There are 5 ways to turn a row about zero (a turn may also mirror it). The second row of each pair is the first, turned, with some noise.
In the rows, 128 means zero.
Some pairs, each with its turn after it:
[148 110 167  92]
[135 180 161 127] : J_384

[160 121  82 109]
[ 98 119 178 124] : J_695

[ 91  91  83 136]
[152 171  92 161] : J_443

[104 102  88 131]
[140 162 101 152] : J_443

[175 155 134  96]
[ 71 114 146 101] : J_443

[170 120 158 101]
[ 76 155 106 115] : J_695

[ 88 166 166 122]
[165 115  81  98] : J_695

[158  76 153 129]
[134 154 128  66] : J_833

[144  87 160 100]
[118 192 136 125] : J_384

[168 138 176  77]
[ 72 147  87  83] : J_695

[117  99 157 115]
[144 146 103  97] : J_633

[137 131 159 109]
[112  93 130 125] : J_443

[ 78 177  86 106]
[ 47 112 125 128] : J_633

[105  92 153 120]
[136 166 116 155] : J_384

[ 92 176  98 144]
[ 72 118 161 133] : J_633

[121  95  88 125]
[127 160  93 142] : J_443

[107 178 136 100]
[116  92 160 165] : J_833

[ 82 106 172 168]
[132 172 155  69] : J_633

[132 151 124 114]
[113 128 147 148] : J_833

[141 123 163 166]
[166 149 108  94] : J_384

[170 106 129  78]
[163 105  79 152] : J_633

[122 146 135 177]
[ 98 109  86 135] : J_833

[122 161 145  80]
[118 108 103  73] : J_695

[154 156 164 170]
[ 71 118 104 110] : J_833

[102 156 128 160]
[160  99 113 131] : J_384

New pairs. What belongs after each?
[154 175 103 129]
[122  85 153 100] : J_384

[103 170  77 137]
[ 63 124 154 156] : J_633

[ 87 120 170 179]
[126  74  83 100] : J_833

[156 111  84  92]
[146 180 150 143] : J_833

[ 92 120 164 129]
[137  84 134 107] : J_833

[155 156  79  94]
[107  94 110 184] : J_633

[180 159  80 133]
[ 83 174 151  96] : J_443

[171 161 120  84]
[ 99 162 183 148] : J_833

[ 95 163 126 119]
[131 123 167 164] : J_443

[105 159 164 120]
[152 127  86  96] : J_695

[ 91 112 112 161]
[181 155 117 144] : J_443

[136  82 106  93]
[139 152  80 152] : J_633

[176 146 177 131]
[161 154 161  82] : J_384

[100 158 153 129]
[144 102 163 146] : J_443

[133 160 176 106]
[165 141 173 130] : J_384

[173 179 100 110]
[ 70 151 165 114] : J_443

[ 78  93  85 175]
[188 176 103 150] : J_443

[126  95 101  92]
[105 138  90 150] : J_443

[101 164 136  80]
[128  97 178 155] : J_833

[ 98 151 174 171]
[124 132 178  75] : J_633

[138 101 170 138]
[145 171 119 113] : J_384

[174 174 130  99]
[103 153 142  68] : J_695

[ 95 109  97 153]
[165 161 119 152] : J_443

[102 123 158 114]
[124 130 111  91] : J_633

[ 91 150 106 149]
[142  87 106 153] : J_384

[159 118 103 173]
[150 148 166 161] : J_633

[146 171 100 133]
[128  83 148 106] : J_384

[151 141 166 119]
[ 89 123 153 104] : J_833

[179  89  78  84]
[ 56 112 180 132] : J_695

[116 155  98 149]
[134 166 155 140] : J_443

[ 97 172 126 137]
[174 123 123  97] : J_695

[ 92 125 139  91]
[125  85  99 119] : J_695

[120 115 172 119]
[121 131  83 131] : J_695

[125 171 103  84]
[ 92  80 106 143] : J_633

[165  87 134 141]
[174 156 126 142] : J_633

[129  77  95 146]
[145 162  78 122] : J_443

[ 93 128 155 178]
[126 155 168  86] : J_633

[118 114 101  96]
[ 88 128 134 155] : J_384

[ 81 146 114  99]
[127 127 140 185] : J_443

[162  96 160 145]
[135 170 116  90] : J_384

[112 119 116 159]
[161 147 127 123] : J_443

[133 133  97 131]
[114 133 128 158] : J_633

[165 138 170 108]
[ 91 159 104 100] : J_695

[122 179 157 178]
[ 73  91  95 139] : J_833

[118 141 169 124]
[133  88 140 127] : J_443

[177 148 153  84]
[ 75 149 121  80] : J_695

